The rows of a group lie close to one hidden flat surface of 11 dimensions, which may be shifted away from zero. Surfaces can cross.
In the rows, 128 means zero.
Some rows, each with its group after it:
[139 141 111 154  96 111  97 143 131  62 126 135 137 135 129 179 122 141
 138 104  87 105] -> (1)
[123 121 126 105 124 140 118 141 131 121 122 134 129 130 108 134 106 122
 134 144 115 133] -> (2)
[131 102 145 145  89 123  99  83 168  96 130  94 123 134 161 119 123  96
 150  64 144  98] -> (0)
[120  59 161 143 121 117 124 109 172 139 131 130 166  75 123 125 152 115
 139 113 175  89] -> (3)
[117  98 137 181  96 202  61 110 149  82 108 141 124 123 135 168 121 124
 130 150 145 112] -> (0)
[177 131 146 143 117 167  88 121 158  76 164  83 163 102 122 148 136 114
 129  87 111 145] -> (1)
[124  92 120 141 149  91 183 135 107 114 121 127 144  67 145 126 170 150
 105 107 146 109] -> (2)
[163 160 162 182 102 170 131 152 168  99 154  76  75 101 124 126 134 141
 131 106 129 167] -> (1)
[135 101 130 146 114 112 144 121 118  97  87 146 115 101 126 159 141 147
 132 118 120 108] -> (2)
[141 180 129 132 150 161 123 122 100 128 149 115 135 158 149 135 149 125
 102 137 117 182] -> (1)
[104 127 149 141  88 157  90 167 140  76 173  79 185 122 168 125 119  97
 145 113 158 127] -> (0)
[171 156 101 122 107 103 143 169 105 106 144  88  99 128 118  87 109 128
 156  97 122 118] -> (4)
[ 93 174  87 183 160 171 123  87  95 167 150 106 147 166 167 112 124 140
 108 142  97 120] -> (1)
[119 107 150 103 132 204  92 147 205  77 188  79 151  99 110 121 101 108
 101 117 120 176] -> (4)
[ 84 151 115  95 122 120 125 145 151 142 131 133 109 180 130 122  85 129
 128 140  94 136] -> (4)
[ 78 138 179 124  97 157 122 212 181 143 163  95 162  86 111 119  96 138
 177 164 158 129] -> (3)
[133 160  94 143 160 138 127 100  82 122 142 101 178 115 131 126 131 142
 153 111 123  91] -> (1)
[ 89 118 135 110 120 121 130 138 155 132 132 155  82 175 161 112 125 114
  73 138 129 161] -> (0)
[102 182 140 146 128 187 137 153 126 103 107 143  75 146 140 174 126 158
 105 171 103 198] -> (2)
[160 131 105 164 171 185  99 143 106 144 163 148 165 108  86 157 136 152
  85 184  99 148] -> (1)
[128 153 183 149 152 177 119  88 143 145 126 104 164  90 145 154 163 131
 158 128 183 158] -> (3)
[135  91 169 144  80  97 112 167 200 138 126 161 107 122  95 157 123 137
 126 139 110 121] -> (3)
[139  98 129 117 112 133 132 133 168  87  96 164  41 129 104 152 119 142
  83 129  92 157] -> (3)
[ 85 103  99 130 135  85 140  95 168 117 119 144 137 118 127 145 108 160
 126  91  96  63] -> (4)
[107  99 172 153 105 151  92  78 176 102 135 106 172 130 175 156 146 100
 125  88 136 128] -> (4)
[101 146 106 116 152 126 109  69 163 111  99 162  85 137 111 148 106 157
 131 118 148 103] -> (0)
[148 139 118 136 196 122 164  77  99 147 142 132 139 109 150 118 182 137
  70 107 156 143] -> (1)
[199 144 157 119 124 112 127 117 187 144 131 111  99 102  62 143 126 146
 165  92  99 139] -> (2)
[155 100  84 125 167 167 141  62  90 119 132  74 134  98 145  62 129  99
 113  90 150 114] -> (1)
[159 141 149 101 141 105 143 140 171 152 116 150 100  95  57 146 122 162
 154 134 122 135] -> (3)
[167 116  70 109 172 141 106 100 113  64 138 129 169  93  81 160 115 149
 108 102  87 105] -> (1)
[151 156 127 123 121 187 105 173 109 103 144  79 182 115  97 145  94 131
 177 144  76 148] -> (2)
[125  80 180  82 175 136 152 101 141 101 113 162 140  63 141 152 196 120
  75 127 218 186] -> (3)
[102 139 144 123 122 154 142 110 131 104 105 100 116 109 158 120 128 123
 155 111 164 136] -> (3)
[124 108 143  94 108 129 138 111 165  99 110 108  96 124 131 115 107 107
 143  94 128 137] -> (3)
[ 97  40 107 118 171 218  55  50 158 111 137 139 186  88 109 125 100 103
 102 145 171  87] -> (0)
[131 138 126 140 122  78 120 114 106  76  98 169 172 131 133 220 153 156
 137 103  94 103] -> (4)
[118 124  94 131 143 141 130 118 146  90 127 126 107 111 105 136 104 161
 113 119  99 108] -> (4)
[114 138 195 137 121 109  94  50 207 130 104 170  97 159 160 183 170 123
 121  92 178 148] -> (0)
[ 96 114 140 112 171 147 156  95 212 206 173  84  99  86 105  31 103 131
 128 110 186 121] -> (2)
[147 150 120 157 100 123 154 169 180 149 175  74  42 142 113  57  97 135
 110  99  99 140] -> (4)
[139 143 152 173 105 137 140 191 153 108 163 102 114 102 126 144 138 153
 118 128 108 152] -> (2)
[135 126 139 129 130 134 142 139  85 194  97 142 125 120 108 109 131 121
 170 177 157 121] -> (0)
[ 98 107 107 164  54  95 133 193 121  94  99 153  95 155 131 160  93 146
 137 148  51  94] -> (2)
[134  99 133  79  98  58 138 111 154 111  57 189  54 151 104 159 115 129
 139 111 116 116] -> (3)
[159 140 143 111  61 156 105 207 174 126 190  57  62 191 142  41  80  64
 106 116  99 194] -> (4)
[125 129 111  89 106  68 118 127 156 187  87 157 117 145  56 129  65 149
 219 135  87  55] -> (3)
[ 90  99 130 101 141 108 158 113 169 147 120 127  95 113 128  92 114 131
 117 111 146 119] -> (3)
[122 139 120 163 156 168 147  86 157 159 124 103  75  88 109  90 117 159
 140 120 161 105] -> (0)
[140 145  98  53 148  91 101  74 148 121 113 149 125 165  90 136  91 124
 151  95 104 109] -> (0)
[126 126 120 132 153 179 129 105  77 150  80 164  99 117 113 129 137 133
 132 186 159 141] -> (0)
[122 129 177 140 111 101  97 113 202 130 129 173 103 146 128 174 150 134
 103 114 151 147] -> (0)
[157 186 121 157 181 126 133 142 138 154 180 108 173  74  81 141 141 182
 137 127 131 123] -> (1)
[100 109 160 120 111  77 130 142 189 130 147 140 127 147 144 137 135 122
 103 104 120 134] -> (4)
[ 79 172 150  44 168 178 113 155 148  88 142 126 173 111 116 161 104 133
 144 162 164 187] -> (4)
[114 119 131 180 100 126 131 141 123  98 100 154  73 114 143 148 146 151
 123 141 164 110] -> (0)
[ 85 116 127 117 136  71 167 116 107 127  66 193  67 117 145 142 153 156
 120 138 190 102] -> (2)
[137  94 178 125  95  90 129 147 164 150 139 121 189 127 130 160 150 104
 132 107  73 142] -> (2)
[175 137 107 233  79 153  82 147  68  77 148 109 175 149 165 169 158 116
 116 126  82 107] -> (1)
[112 181 116 201 146 156 166 131 161 192 172  76  70 135 134  69 117 166
 107 123 104 129] -> (1)
[171  99 172 129 142 128 141 107 174 141 142 128 146 109 116 162 172 123
  81 101  85 181] -> (2)
[147 120 162 123 130 138 135 103 162 152 132  99 158 100 111 141 136 120
 152 107  99 145] -> (2)
[ 70 139 183 113 130 150 110  90 178 179 127 144 125 170 172 124 130 101
 127 143 182 166] -> (0)
[131 137 112 151  72 114 108 106 125 109  97 104 119 167 136 135  90 117
 186  92  72  83] -> (3)
[168 185 133 142 143  87 158 199  95 143 151 153 113 121 102 150 164 173
 112 154 134 153] -> (1)
[ 65 198 121 106 171 108 148 124 173 171 142 126 152 142 107 154  90 184
 155 134  85 121] -> (4)
[ 99 125 109  96 113 125  91 147 115 112 112 167 155 178 115 164  95 123
 131 169  91 126] -> (4)
[ 91  96 121 141 114 143 146 153 114 107 125 127 153 129 162 144 134 125
  96 143  80 141] -> (2)
[180  82 102 106 161  54 163 119 129 130 130 161 126  79  79 129 158 154
  92  98 124  98] -> (3)
[176 185 162 157 175 120 122  78 130 210 159 137 183 162 128 167 187 135
 105 123  84 175] -> (4)

New rows. What belongs after each?
[ 88 173 138 125 149 161 116 158 170 103 166 131 106 140 139 141 119 150
  79 145 136 179] -> (0)
[137 173 159 124 117 169 102 132 131 122  97 128 122 131 108 173 120 136
 184 153 134 156] -> (2)
[ 84 137 139 112 135 156 106 115 183 111 155 126 100 170 160 125 108 115
  81 121 126 165] -> (0)
[173 130 138 127 139 139 126 108 157 133 113 124 110  81  64 144 115 154
 166 117 115 120] -> (3)
[118 121 139  98 137 144 111 135 130 137 155  98 202 114 129 115 116 100
 158 129 131 127] -> (3)
[117 100  70  68 114 120 143 103 107  75  76 121  86 139 117 102  68 114
 152 104  93  97] -> (3)
[149 124 120 145 104 129 148 152 145  94 131 108 101 132 132 140 122 134
 107 107  58 152] -> (2)
[134  95 148 145 148 184 100  43 144 128 100 139 118 111 136 145 147 111
 113 120 170 135] -> (0)
[129 136 146  81 153  78 167 130 124 159 112 154 146 129 114 156 148 140
 129 129 100 150] -> (2)
[105 139 117  48 166 115 141 112  97 151 127 132 146 159 140  88 119  99
 124 138 154 150] -> (0)
[143 138  95  98  83 128 112 201  90  80 131 100 105 144 115  96  73 112
 172 136 129 115] -> (4)
[104 158 132 143 126 115 109 129 224  99 152 112 138  86  78 172  88 186
 169  89 103  78] -> (1)
[133 195 111 108 127  75 153 155 117 117 141 109 110 151 130 124 118 152
 150 101 109 128] -> (1)
[125 102 149 167  81  91 114 158 192  65 166 122 104 122 156 137 148 126
  85  76 142 118] -> (0)
[ 95 171 136 111 128 158 111 129 135 150 134 111 129 154 133 115  95 122
 162 145 137 142] -> (0)
[164 117 161 164  73  98 107 137 138  73 102 170  81 150 154 182 171 120
 109 114 135 149] -> (0)
[109 146 145 166 119 123 156 142 125 133  96 132 127 103 125 172 137 165
 162 140 101 119] -> (2)
[127 145 139 115 115 108 118 190 151 157 147 134 149 127  84 139 101 147
 158 156  97 120] -> (3)
[115 151 123 144 112 140 118 132 162 115 145  89 133 127 129 131  98 141
 156 100  92 111] -> (4)
[134 118 167 162  94 115 100 136 204 142 139 148  93 151 122 152 131 132
 116 117 120 134] -> (0)
[155 168 146 144 149 134 121 125 161 181 125 161 109 128  61 171 121 172
 145 159  90 139] -> (3)
[112 103 134 109 128 126 101 131 172 103 173 114 149 137 149 108 118 102
  88 102 140 135] -> (0)
[155 160  89  80 125 139 129 163  90  68 115 125  94 157 115 137  95 131
 118 130  77 167] -> (2)
[111  97 146 142 144 183 133 117 132 136 147  88 193  78 136 118 139 116
 131 133 134 135] -> (2)
[114 109 142 179 104 122 123  88 152 135 100 141 101 135 147 147 138 134
 134 111 125  97] -> (3)
[135 122 143 187 118 151 141 129 177 138 152  98  68  95 129  87 138 145
 107 107 160 121] -> (4)
[140 134 106 180 104 130 106 144  52  92 100 156 149 128 145 170 155 136
 144 153 144  97] -> (1)
[ 98 145 139 136  79 109 140 169 146 102 104 107  94 122 134 129  99 139
 189 113 136 106] -> (3)
[114 123 131 110 165 158 109 125 168 197 167 141 141 162  94 110 111 127
  83 165  90 162] -> (4)
[ 99 109 102 155 116 167  86  98 168 107 133 116 145 146 121 151  80 133
 121 123  47  99] -> (4)
[ 86 140 114 123 114  96 159 131 109 107  83 159  68 147 153 139 125 150
 131 127 140 112] -> (3)
[120  81 156 127 114 101 160 144 181 105 112 140  80  66 118 122 142 142
 117 109 175 117] -> (3)
[159 194 116 193 114 188 133 159  47 122 125  95  97 136 151 119 139 135
 151 161 136 162] -> (1)
[ 78 103 131 125 105 146 143 154 141  92 114 118 107 101 144 116 108 133
 137 135 157 113] -> (3)
[181 197 112 111 183 115 170 172 109 156 167 105 122  86  73 110 138 174
 132 135 135 152] -> (1)
[127 187 181  70 128 145 132 124 160 128 139  77 139 151 146 127 123 101
 164 102 126 205] -> (3)
[ 93 152 160 159 111 150 128 145 174 149 129 134  93 140 130 145 122 148
 127 150 118 151] -> (3)
[138 127  92 170 175 164 138 123 131 183 169 119 129 109 102  91 126 152
  82 152 109 119] -> (1)
[ 98 127 173  91 107 149 121  99 187 138 102 111  97 139 133 123  98 104
 170 116 139 151] -> (3)
[ 79 147  65 175 126 171 132 135  96 116 146  92 123 156 162  99  89 144
 108 140  74 103] -> (3)
[134 148  99 214 137 148 127 148 101 178 170 126 124 146 135 108 141 146
  89 162  90 120] -> (1)
[101 193 129 117 156 164 154 156 162 121 145 105  71 111 115 118 102 170
 118 138 137 173] -> (4)
[ 97 141 103 138  99 144 102 146 129  98 107 146  97 153 120 150  85 146
 147 150 105 102] -> (1)
[134  96 134 155 128 160 149 103 131  88 129  97 118  91 160 124 156 119
  89  97 131 149] -> (2)
[135 125  94 134 164 175  97 122 110 129 146 143 153 131  96 139 113 140
  93 164  91 136] -> (1)
[115 132 187  88  74 105 123 149 166  94 105 135 102 156 152 156 125 100
 148 113 131 173] -> (3)
[ 89 123 182 143  96 178 115 128 180 119 109 119  98 115 150 140 119 122
 153 141 164 156] -> (3)
[125  38 154 167 114 116 137 122 174 129 124 155 123  84 131 138 167 129
  75 122 141 112] -> (2)
[ 81 152 137 120 113 185  96 101 124  85  84 135 101 155 160 159 106 119
 151 145 153 149] -> (1)
[152 151 144 163 100 134 106 168 163 111 154 136  98 165 120 170 129 144
  90 134  65 175] -> (4)
[146  48 158  33 124  98 139 150 165  68 107 161 107  97 100 138 132 102
  91 115 150 171] -> (3)
[101 149 153 124 107 142 123 138  76 165 110 128 138 166 177 100 141  86
 159 165 189 148] -> (1)
[172  58 155  46 141 135  98  96 124  74 104 145 185  90 102 155 147  78
 129 116 158 153] -> (3)
[106  71 104 115 129 133 138 109 123  82 117 133  89 114 161  87 134 107
  83 111 177 119] -> (2)
[100 174 110 132 133  89 161 118 128 121 110 116 102 115 134 127 120 172
 164  94 137  89] -> (4)
[130  95  78 109 162 130 142 106  93 117 151  94 178 103 132  84 117 117
 111 103 118  92] -> (3)
[181 138  90 141 149 123 145  85  54  66 113 120 112 125 165 132 174 126
  92  88 140 136] -> (1)
[163 124 153  83  81 173 100 168 101  46  78 123  89  99 104 148 111 102
 186 148 186 165] -> (1)
[113 138 148 164 111 159 127 136 159 115  90 165  56 115 114 176 128 165
 126 158 124 148] -> (3)
[139 154 138 146 142 133 140  89 115 122  88 128 112  91 120 155 145 154
 174 114 161 111] -> (3)
[ 73 173 168 168 107 119 138 134 165 112 118 111 126  96 154 160 130 171
 187 107 168  96] -> (4)
[124 117 137 150  94 184  91 162 112 108 108 153 106 137 124 152 116 120
 125 183 136 149] -> (1)
[108 162 140 108 136 140 157 183 178  98 160 107  51 102 119  95 112 158
  98 122 160 176] -> (4)
[145 164 122 135 118 123 120 128 142 122 119 130  85 136 103 141 113 151
 153 124 116 126] -> (0)
[173 142  70 125 142 161 127 144  43 122 138  90 145 119 104  92 107 121
 143 145 117 119] -> (1)
[109 147 121 234 139 177  95  75 109 123 140 117 177 118 172 170 161 150
 121 121 134  94] -> (1)
[174 130  81 185 109 136 128 164 120 122 138 142  58 126  82 120 107 163
  99 144  75 109] -> (4)
[155 131 126 162 140 173 107 119 165 156 128 148  84 108  57 144 110 162
 128 159 108 125] -> (0)
[143 102 137 196  68  90 130 159 147 100 111 153  60 120 127 149 148 146
 118 114 134  93] -> (0)
[175  99  58 154 114  70 161 166  95  61 125 128  92  93 101 128 122 165
 101  93  71  75] -> (3)
[ 79 126  96 132  99 200  98 103 136 126 112  91  86 181 145  83  47 102
 152 139  90 109] -> (0)
